The groups are shells around one centre, one inside the other: the same stretched ball of 8 dimensions in 9 sizes.
Some rows, each with its group after it:
[ -8  44  21  17 -24  -7  46  19  13  31 -29  18  80   8   9  36 -16  41
  11  16  27  15   5 -14 -23  15  43 -28] -> Z
[ -6  47  19  21 -31   0  31  12  18  35 -28  14  78   7  11  54 -17  41
  26  14  40  11   3  -9  -5  18  45 -31] -> Q
[  5  46  31  17 -44   7  26  32   5  34 -20   4  81   5  11  59 -20  35
  26  19  54   4  16 -16 -21  27  20 -39] -> U
[  1  39  32  25 -20 -14  59  23   7  38 -33  14  80 -10   3  39 -25  40
  23  32  21  18  -2  -6 -25  16  52 -22] -> P
[ 11  29  32  30 -28  -4  30  19  18  60 -23   4  79   5 -10  56 -30  19
   8  29  49  12   1 -11  -3  16  49 -32] -> J
[-14  50  18  44 -40  -7  20  11  22  31 -29  14  70 -21   2  62 -21  37
  31  47  45  20  -8   0   6  14  36 -25] -> Z
[ -9  40  12  28 -25  -9  31   0  25  33 -32  23  75   0   2  53 -21  43
  26  14  30  20  -2   4   5  11  62 -23] -> B
[  8  35  24  26 -30  -4  18  14  19  49 -25   7  77  11  -6  65 -27  30
  11  17  47   8   4  -5   5  20  47 -34] -> P
[-13  35  15  32 -27 -16  21  14  17  23 -30  17  67 -10  -8  52 -24  41
   6  33  31  21   2   3   0   9  37 -28] -> W
[ -2  44  33  21 -27  -5  52  29   5  37 -29   8  80  -4  12  42 -20  39
  23  30  33  11   3 -16 -27  19  37 -31] -> R
[ -1  48  28  36 -30  -8  36  16  16  44 -33   7  76 -12   6  62 -24  39
  32  39  39  12  -9  -3   0  20  48 -26] -> B
[  9  53  24  30 -39  -7  35  15  20  46 -22  19  85   9  -5  49 -20  28
  15  24  39  20  -1 -10 -19  25  48 -17] -> Z
[  3  42   6  23 -27 -17  18   0  26  30 -27  30  78  18 -13  57 -22  44
   5  -1  24  21   5  10   3  20  61 -18] -> G
[  2  40  33  29 -35  -4  42  24   9  38 -25  10  79 -15   3  51 -26  33
  34  35  41  17   3  -7 -19  18  40 -27] -> Q
[  2  36  18  29 -26 -15  25  10  20  38 -28  18  75   4 -11  56 -26  37
   7  19  31  18   2   4   1  16  53 -24] -> Q
[-12  49  16  24 -32  -9  40  13  14  17 -30  25  76  -9   9  45 -17  49
  33  20  25  22   3   0 -17  16  45 -21] -> P
[  2  26  38  31 -26  -9  36  32   5  45 -27  -1  72 -15  -6  54 -32  28
  11  46  43  11   4  -9 -11  13  32 -37] -> P
[ -9  46  10  29 -44  -2   6  11  23  23 -20  21  72   3  -4  59 -18  36
  14  19  48  19   8  -1  -1  17  30 -29] -> B
[ -8  50  11  17 -40   1  27   8  19  20 -23  27  79   7  10  50 -14  45
  33   3  38  18  11  -3 -13  19  43 -26] -> B
[  6  42  22   9 -32   1  23  23   9  34 -23   9  81  23   7  58 -19  41
  10   0  43   2  17 -12 -13  26  33 -39] -> Z
[  7  35  40  34 -34  -7  36  36   5  48 -23  -1  76 -12  -8  51 -29  22
   8  51  48  13   3 -16 -20  19  24 -33] -> U
[ -2  50  14  24 -38  -7  34   9  22  30 -22  30  82   9  -3  41 -16  35
  18  12  32  26   4  -5 -21  19  49 -17] -> J
[ -8  53  24  34 -30  -9  40  15  17  38 -33  12  77 -10  10  54 -19  42
  31  37  34  15  -9  -6  -6  19  46 -24] -> Q
[  6  55  37  30 -37  -4  56  26   8  43 -28  11  86 -12  11  47 -21  36
  43  37  36  16  -4 -12 -30  26  44 -20] -> Z
[ -1  33  34  32 -17 -13  51  18  10  47 -37   5  75 -18   4  54 -30  40
  31  39  29  13  -7  -1  -4  13  58 -28] -> B
[-17  53  21  31 -31  -9  42  18  13  23 -33  17  74 -16  13  46 -16  48
  31  38  29  18  -5  -6 -14  15  37 -25] -> R
[-22  51  12  42 -34  -9  16   8  26  30 -31  14  67 -13   4  58 -16  40
  16  45  42  18 -10  -4  11  11  34 -29] -> Z
[ -4  46  15  26 -25 -12  39   3  23  36 -31  25  80   5   1  47 -20  42
  23  12  25  21  -3   1  -5  16  64 -18] -> B
[  9  37  40  17 -29  -6  55  37  -3  36 -26   7  82  -7   5  42 -26  36
  24  28  32  12  11 -13 -37  22  34 -30] -> J
[-16  42  22  38 -34 -10  41  17  18  28 -27  20  72 -22  -2  36 -20  32
  20  47  33  29  -5  -7 -18   6  37 -21] -> G
[ -9  41  28  36 -28 -11  41  22  14  38 -30  10  73 -17  -1  45 -23  33
  16  48  35  20  -6  -9 -13  11  38 -26] -> Q
[ -7  42  27  27 -30  -1  29  21   9  33 -32   3  72 -13  15  66 -23  45
  37  32  44   5   2  -4   1  18  36 -38] -> J
[ -7  52  14  33 -48  -2  14  13  25  31 -17  21  77   5  -5  50 -15  28
  10  28  50  22   4 -11 -11  18  28 -25] -> U
[ -8  54   6  27 -35  -9  16   1  26  25 -29  25  75   9   3  62 -16  49
  22   8  34  17   1   5   6  21  50 -23] -> B
[ -6  33  25  32 -22  -6  27  15  18  49 -32   2  71  -4   1  60 -26  34
  14  34  43   8  -4  -8   9  12  46 -37] -> W
[ 10  40  24  20 -29 -11  30  19  11  36 -27  13  80   8  -3  60 -26  41
  15  12  33  10   8   0  -9  25  47 -28] -> Q
[-12  49  22  36 -31 -14  36  17  12  21 -35  16  71 -25   6  56 -23  50
  35  42  28  20  -5   5  -6  16  40 -23] -> W
[ -4  40  20  38 -28 -15  22  14  23  44 -28  12  73   0 -12  53 -24  30
  -4  38  37  18  -6  -5   2  14  43 -26] -> W
[  0  56  26  34 -32  -9  44  14  16  41 -33  14  81  -9  10  57 -21  43
  39  33  33  15 -10  -2  -8  24  53 -19] -> J
[  8  40  30  34 -27 -12  38  19  20  61 -25   9  82   9 -13  44 -25  19
  -6  36  39  17  -7 -17 -12  18  49 -24] -> G
[-15  45  11  29 -39   1   8  11  25  32 -22  14  71   8   2  56 -14  33
   6  24  52  13   4 -12   4  13  28 -36] -> J
[  6  33  26  27 -28  -7  40  12  19  49 -24  17  81   4  -8  45 -27  26
  16  20  36  21   2  -6 -13  14  58 -23] -> W
[-14  47  29  30 -42   3  41  25   8  22 -26  13  75 -27  16  48 -19  40
  49  41  44  19   4  -9 -22  14  28 -30] -> U
[  5  53  35  29 -32  -4  49  28  12  55 -26   5  85   5   6  42 -18  26
  11  40  41  11  -6 -25 -26  24  37 -27] -> G
[ -5  46  16  27 -31  -6  40   2  21  29 -30  27  79  -7   7  53 -21  45
  47  12  29  23  -1   7  -5  16  65 -18] -> U
[  9  46  35  23 -35  -2  42  30   7  46 -23   6  84   4   4  50 -22  30
  19  28  43  10   5 -17 -25  26  35 -30] -> R
[-17  60  14  21 -43   0  36  15  12   7 -27  26  77 -11  21  48 -11  54
  48  18  33  20   7  -2 -22  20  33 -24] -> G
[  3  54  25  23 -37  -5  42  19  11  31 -27  18  83  -2   9  52 -20  43
  36  19  33  16   3  -4 -22  26  45 -21] -> R
[ -2  25  38  37 -13 -17  47  24   9  52 -37  -2  71 -22  -4  53 -34  33
  15  52  32  12  -9  -4   0   9  50 -32] -> J
[ -7  38  23  19 -27  -2  38  16  12  30 -30  13  76  -3  12  51 -21  44
  32  17  35  12   7  -5 -10  15  45 -33] -> R
[ -6  44  25  32 -22 -17  51  15  13  32 -36  18  76 -16   3  46 -24  46
  28  34  19  21  -7   2 -13  15  56 -18] -> P
[ 14  30  11  16 -33  -5   9   4  26  43 -17  23  81  32 -18  59 -26  28
  -1 -13  42  16  17   2   2  20  57 -28] -> G
[  4  42  34  35 -33  -8  29  26  10  47 -29  -1  75 -11   0  66 -27  33
  20  44  46   7  -3  -7  -3  23  34 -32] -> Z
[  2  51  27  32 -32 -16  50  20  12  33 -29  21  81 -12  -1  43 -22  40
  26  35  24  24  -4  -2 -25  22  48 -14] -> U
[ -8  49  17  35 -37  -9  14  15  19  30 -28  12  71  -6   0  65 -21  41
  17  34  43  13  -2   0   5  20  33 -29] -> W
[-18  46  24  36 -28  -4  43  14  17  34 -34  11  72 -22  13  49 -20  40
  37  45  37  17  -9  -8  -5   9  43 -28] -> P
[-10  40  10  25 -27  -6  17   4  25  32 -29  18  73   9   1  58 -19  42
  14  11  38  14   3   0   9  13  49 -31] -> R
[-12  51   9  32 -32  -7  23   0  28  32 -30  23  75   2   4  56 -17  43
  25  19  35  19  -5   1   6  15  54 -22] -> R
[ 11  47  27  24 -39  -3  37  17  14  40 -23  18  85   2   1  54 -24  34
  33  16  39  17   6  -4 -19  26  50 -21] -> B
[ 11  36  39  21 -26  -9  51  35   0  43 -27   4  82  -3   1  46 -28  34
  15  31  33  10   7 -13 -29  23  37 -30] -> P
[ -6  51  23  37 -42  -1  25  13  20  37 -26  12  76 -13   7  62 -21  35
  39  37  49  16  -5  -4   0  19  41 -26] -> J
[ 15  31  41  25 -13 -18  58  27   1  50 -38   2  80 -10  -1  55 -35  41
  24  31  22   9  -2   0 -14  22  60 -26] -> G
[ -1  29   8  18 -27 -13   5   9  20  24 -24  21  71  19 -15  60 -24  42
  -9  -1  33  15  16   7   5  16  43 -32] -> G
[  2  26  33  29 -20 -10  40  19  10  46 -34   3  73 -15   0  61 -33  37
  29  32  36  11   0   1   2  13  54 -33] -> W
[  3  25  30  35 -22 -14  26  19  13  46 -32   2  70 -12 -10  65 -34  34
  13  38  39  11  -1   3   9  13  47 -33] -> W
[ -2  42  28  25 -26  -4  45  18  15  47 -29  10  80   1   7  46 -21  33
  21  27  37  13  -2 -14 -13  16  48 -29] -> Q
[ -8  56  25  34 -24 -18  53  16  11  30 -40  16  77 -20  13  51 -21  53
  39  40  18  17 -13   2 -11  21  54 -17] -> U
[-16  42  16  38 -16 -20  40   5  23  38 -39  17  71 -12   0  47 -22  43
  13  39  21  21 -15   0   5   8  59 -21] -> Z
[  7  29  35  24 -25  -7  33  30   5  44 -28  -1  75  -4  -2  59 -30  33
  13  31  42   6   7  -8  -9  19  36 -38] -> Q
[-12  46  11  29 -36  -3  20   8  27  34 -22  21  75  10  -2  45 -14  31
   4  21  43  21   2 -12  -5  12  39 -28] -> B
[-15  38  21  33 -30 -10  35  16  16  26 -29  18  71 -18  -1  43 -22  37
  20  39  33  24  -1  -4 -11   7  38 -26] -> P
[ -1  28  36  17 -16  -5  47  32   1  42 -33  -2  75  -3   9  48 -27  39
  13  28  35   3   7 -15 -15  15  37 -42] -> G
[ -5  36  29  31 -25 -11  52  20  13  38 -29  16  77 -15  -2  36 -25  32
  20  38  28  25  -2  -8 -23  10  48 -22] -> W
[ -9  45  22  37 -34  -6  20  17  19  38 -29   7  71  -9   1  61 -21  35
  17  42  47  13  -4  -7   4  15  33 -32] -> P
[  2  33  19  26 -35  -4  18  13  21  40 -19  17  76   9 -12  52 -24  25
   4  17  46  19   9  -6  -6  14  41 -30] -> R
[ -1  33  29  32 -15 -16  51  12  17  50 -36  11  77  -9  -2  47 -29  36
  20  33  25  18 -10  -2  -4  11  66 -23] -> J
[ -5  55  20  30 -29 -10  41  11  19  38 -32  17  80   0   8  50 -17  42
  26  27  30  16  -8  -6  -9  21  52 -21] -> R
[  3  31  18  24 -42   0  11  15  20  35 -14  18  76  11 -14  53 -24  23
   5  12  52  19  16  -6  -9  15  34 -32] -> Z
[ -8  53  13  26 -31  -9  28   8  20  27 -32  20  76   2   9  57 -17  49
  27  17  31  15  -2   1  -1  20  49 -24] -> Q
[ 11  36  24  31 -31 -17  23  19  14  40 -25  14  76   2 -18  59 -30  33
   2  26  34  17   4   3  -6  22  44 -24] -> U
[ 17  25  35  26 -27 -10  43  21  11  51 -23  12  82  -1 -15  49 -34  24
  16  22  36  19   7  -3 -18  18  56 -24] -> U

New rows, each followed by its group:
[  0  35  25  27 -25  -5  45  10  22  52 -25  17  81   6  -4  38 -23  24
  13  23  36  21  -2 -13 -13  10  59 -24] -> G
[ -6  28  29  33 -22 -12  31  23  11  39 -32   3  69 -15  -4  56 -30  35
  12  42  38  13   0  -3   0  10  38 -35] -> Q
[ -1  44  16  29 -36  -8  16  12  19  29 -26  17  74  -1  -3  64 -23  41
  21  20  40  16   4   4   2  20  42 -27] -> Q
[  1  36   6  17 -29  -7  13   2  27  34 -22  26  78  28 -10  53 -20  36
  -1  -8  36  17  12   0   2  16  55 -28] -> J
[ -5  42  31  37 -32  -7  43  21  14  42 -29   9  76 -19   2  48 -24  31
  27  47  40  19  -6  -9 -13  14  41 -26] -> Q
[  7  46  14  26 -40 -10  17  10  23  35 -19  25  81  17 -15  53 -21  31
   3  10  38  22   7  -1 -11  23  45 -20] -> Z
[ 12  34  35  29 -27  -7  50  20  14  56 -24  11  84   0  -8  43 -29  22
  17  29  37  19   0 -11 -21  17  56 -22] -> Z
[ 14  43  30  23 -33  -3  25  22  12  48 -26   3  81  10   2  69 -26  36
  22  17  47   3   6  -6  -3  29  43 -34] -> Z
[ -6  47  19  33 -31 -13  34  10  18  29 -31  21  76 -11   0  53 -22  43
  29  29  29  22  -4   4  -6  17  51 -19] -> Q
[ 13  35  39  22 -22  -5  57  21   7  52 -32   6  85  -6   8  53 -30  36
  41  22  33  10   1  -6 -16  21  62 -27] -> G
[ 10  30  42  28 -22 -11  53  30   2  48 -32   1  79 -16   0  53 -34  34
  27  39  33  11   0  -5 -17  19  48 -29] -> P
[ 10  34  28  21 -26  -9  28  22   9  42 -28   6  78   7  -3  62 -28  38
  12  17  38   6   8  -3  -5  23  44 -34] -> Q
[ -8  47  17  27 -39  -1  18  14  17  26 -26  14  73  -4   7  64 -19  43
  31  22  45  12   5  -1   0  19  35 -32] -> Q
[-14  46  11  33 -25 -14  27   3  23  27 -36  21  71  -8   4  58 -20  49
  26  25  27  19  -7   7   9  13  55 -23] -> P
[ 10  30  34  22 -28  -5  42  23   9  45 -25   9  81  -2  -3  51 -30  30
  22  22  38  14   8  -6 -18  18  49 -29] -> Q
[ -2  26  36  30 -16 -11  49  24   8  47 -35   1  73 -17   1  51 -31  35
  22  41  33  12  -3  -6  -7  10  49 -33] -> P
[  6  31  34  28 -13 -19  57  17   8  44 -38  11  78 -14  -1  51 -33  43
  29  29  18  16  -5   5 -10  16  68 -22] -> U
[  1  27  34  32 -20 -12  41  23  11  50 -31   2  74 -10  -6  51 -31  29
  10  41  36  13  -2  -8  -5  12  46 -32] -> Q
[  0  28  26  29 -25  -9  33  17  17  46 -25  11  75  -1 -10  47 -27  26
   5  30  38  18   2  -8  -8  11  46 -30] -> Q
[ -5  45  19  32 -38  -7  15  19  17  31 -25  11  72  -2  -3  60 -21  36
  10  33  46  14   3  -5  -2  19  28 -32] -> P
[  2  31  29  23 -20 -15  46  24   8  37 -30  12  77  -3  -5  42 -27  37
   6  27  25  17   5  -6 -20  15  45 -28] -> P
[  1  28  16  19 -21 -13  20  12  17  34 -28  16  73  14 -11  55 -26  39
  -3   7  31  13  10   2   1  15  49 -32] -> B
[ 10  36  34  14 -32  -3  28  37  -1  33 -24   1  78   6   3  60 -26  39
  11  19  44   2  18 -10 -19  27  22 -41] -> G
[  6  41  20  17 -43   5  15  18  14  33 -17  14  80  14   1  62 -21  34
  23   4  52  10  18  -6 -10  24  34 -35] -> B
[-13  47  11  31 -26 -17  23   9  20  23 -33  21  70  -4  -1  54 -19  49
  11  26  26  19  -3   4   2  15  44 -24] -> W
[-19  45  13  33 -33  -5  25   8  22  24 -30  19  70 -14   7  54 -18  43
  30  31  38  20  -2   0   2   9  41 -28] -> Q
[-10  39  21  30 -34  -4  18  20  13  27 -29   7  69 -12   4  64 -23  42
  23  34  45  11   5  -2   3  15  28 -37] -> P
[ 21  36  33  24 -29 -10  31  26  12  58 -22   5  84  17 -14  56 -29  23
  -5  21  42   9   6 -12 -15  27  43 -29] -> Z
[  4  35  18  26 -32 -12  14  17  17  34 -23  15  74   8 -14  58 -26  34
  -2  18  39  16   9   0  -3  19  38 -29] -> P
[  1  44  34  35 -31 -11  39  27   7  39 -32   4  75 -19   3  59 -27  39
  27  47  38  12  -4  -4 -10  21  36 -28] -> B
[ -8  54  11  31 -37 -10  29   6  24  26 -26  29  78   0   0  48 -16  41
  23  20  30  26  -2   1 -10  18  49 -16] -> B
[  5  42  29  37 -34  -9  30  20  20  55 -23   8  79   3 -11  50 -24  20
   0  40  45  17  -5 -14 -10  19  40 -25] -> Z
[ -2  43  22  28 -32 -12  29  21  13  31 -27  15  75  -1  -4  51 -22  39
   9  28  34  17   4  -4 -12  19  36 -27] -> Q
[  4  43  36  32 -24 -13  44  31   7  49 -32   0  77  -6   0  51 -25  34
   6  47  35   9  -5 -14 -15  22  35 -30] -> Z
[  3  28  19  19 -26  -5  16  14  19  44 -23  10  75  19  -9  57 -25  30
  -4   9  44  10  11  -7   2  15  43 -37] -> P
[  9  35  31  21 -36  -3  30  27   7  36 -22   9  79  -1  -2  58 -27  34
  23  21  44  11  13  -5 -17  22  35 -33] -> Q
[-12  41  26  27 -29  -5  37  24  10  30 -30   8  72 -13   9  48 -20  40
  21  38  38  13   2 -11 -13  13  30 -35] -> Q
[-13  42  10  28 -28 -15  21   8  17  14 -33  23  69  -9   0  59 -22  54
  23  19  25  19   4  12   3  14  45 -25] -> J
[  8  45  20  14 -36  -3  21  22  13  34 -20  15  82  24  -1  53 -18  36
   2   4  41   9  15 -11 -17  27  33 -32] -> B
[-17  51   5  36 -30 -14   8   3  28  28 -32  19  68   4  -2  62 -16  45
   4  27  35  16  -7   2  16  15  41 -27] -> G
[ -6  41  31  25 -25  -4  52  22  10  40 -31   9  78 -10  11  43 -22  37
  29  34  34  14  -1 -13 -18  14  44 -30] -> Q
[-10  52  12  22 -31 -10  34  10  17  18 -30  26  77   1   8  48 -16  51
  27  12  25  19   4   1 -13  19  47 -22] -> P
[-13  53  36  35 -28  -6  68  23   5  31 -38  11  78 -38  24  44 -21  48
  62  52  27  19 -12  -6 -24  15  47 -21] -> G
[  0  29  41  35 -24  -9  51  31   6  50 -30   0  75 -21  -2  45 -30  26
  19  53  39  15  -4 -14 -17  11  39 -32] -> B
[ -4  37  20  24 -33  -2  25  12  15  29 -28  14  74  -8   6  64 -25  43
  39  16  41  13   8   5   1  16  47 -32] -> B
[  2  48  22  35 -26 -16  32  11  20  44 -34  13  77  -2  -2  61 -24  41
  19  31  31  14 -10   2   3  22  56 -21] -> Z
[ -1  29  28  27 -27  -2  25  20  15  48 -26   2  73   0  -2  58 -27  28
  10  29  49   8   4 -11   2  13  39 -39] -> P
[ -1  44  24  21 -38  -7  31  25   5  16 -27  17  76 -11   5  57 -23  49
  33  21  33  15  13   3 -19  23  32 -28] -> Z
[-11  47  15  28 -30  -5  37   7  23  35 -28  22  78   1   6  43 -16  38
  24  21  33  21  -3  -7  -9  12  52 -23] -> R
[ -6  29  26  36 -21 -10  25  14  18  47 -34   2  68 -14  -2  66 -30  36
  19  39  42  10  -6   0  16  10  49 -36] -> Z
[  4  26  19  21 -21 -16  19  17  13  33 -29  12  72   8 -13  60 -30  41
  -3  12  30  11  11   5   2  17  45 -33] -> J
[  6  36  22  13 -38  -1  25  26  11  32 -15  17  81  20  -7  43 -20  28
  -4   7  44  15  21 -16 -28  20  27 -34] -> G
[  7  37  12  16 -30  -5  19   8  26  44 -19  22  82  34 -12  47 -19  28
 -10  -5  39  16  11 -10  -8  19  52 -27] -> Z
[ -1  41  24  22 -40   3  26  20  13  31 -21  14  78   0   4  54 -21  34
  27  19  48  14  12  -8 -15  18  33 -33] -> Q
[  8  47  27  21 -37   1  36  17  12  39 -25  13  83   2   9  60 -23  39
  41  13  43  10   6  -5 -13  25  48 -28] -> B
[  2  27  41  33 -19 -17  54  31   1  42 -34   2  74 -28  -3  48 -34  36
  23  51  28  16  -2  -3 -17  13  44 -28] -> W
[ -9  46   6  28 -34  -5  11   4  31  37 -22  22  75  19  -6  51 -15  31
  -4  14  43  18   2  -9   4  14  42 -28] -> W
[ -7  55  27  24 -38   0  47  25   9  28 -26  15  81  -7  16  41 -15  40
  34  30  37  16   3 -15 -30  21  32 -26] -> B
[  7  33  40  32 -37  -6  34  38   3  42 -22   0  76 -15  -7  53 -30  25
  13  49  48  13   7 -12 -22  19  21 -34] -> G
[-14  49   3  26 -30  -4  18  -7  30  27 -31  26  74   7   9  62 -16  50
  34   3  34  16  -1   7  15  15  61 -25] -> G
[-10  59  22  31 -37  -4  49  13  16  29 -30  22  81 -13  15  44 -15  43
  45  32  32  22  -6  -7 -20  18  47 -18] -> B
[ 17  32  37  19 -24  -9  51  28   6  51 -25   9  85   7  -6  44 -29  28
  10  20  32  13   8 -12 -27  22  50 -27] -> B
[ 20  31  35  25 -29  -6  40  21  15  61 -20   9  86  12 -14  48 -30  18
   6  21  42  16   5 -12 -18  21  54 -25] -> U
[ 11  44  38  32 -43   1  33  28   9  49 -21   3  81  -9   1  61 -27  25
  32  39  54  11   3 -12 -16  25  34 -30] -> G
[ -7  42  30  36 -23 -13  55  16  13  38 -36  13  76 -25   7  48 -26  42
  40  43  26  20 -10  -1 -11  13  56 -21] -> P
[  6  22  34  23 -26  -7  34  28   6  41 -25   5  75  -5  -7  54 -32  30
  12  26  40  12  12  -5 -12  15  39 -36] -> R
[-16  48  15  26 -21 -12  44   8  18  26 -37  21  74  -8  12  46 -18  51
  30  23  21  18  -5   0  -5  12  55 -23] -> B
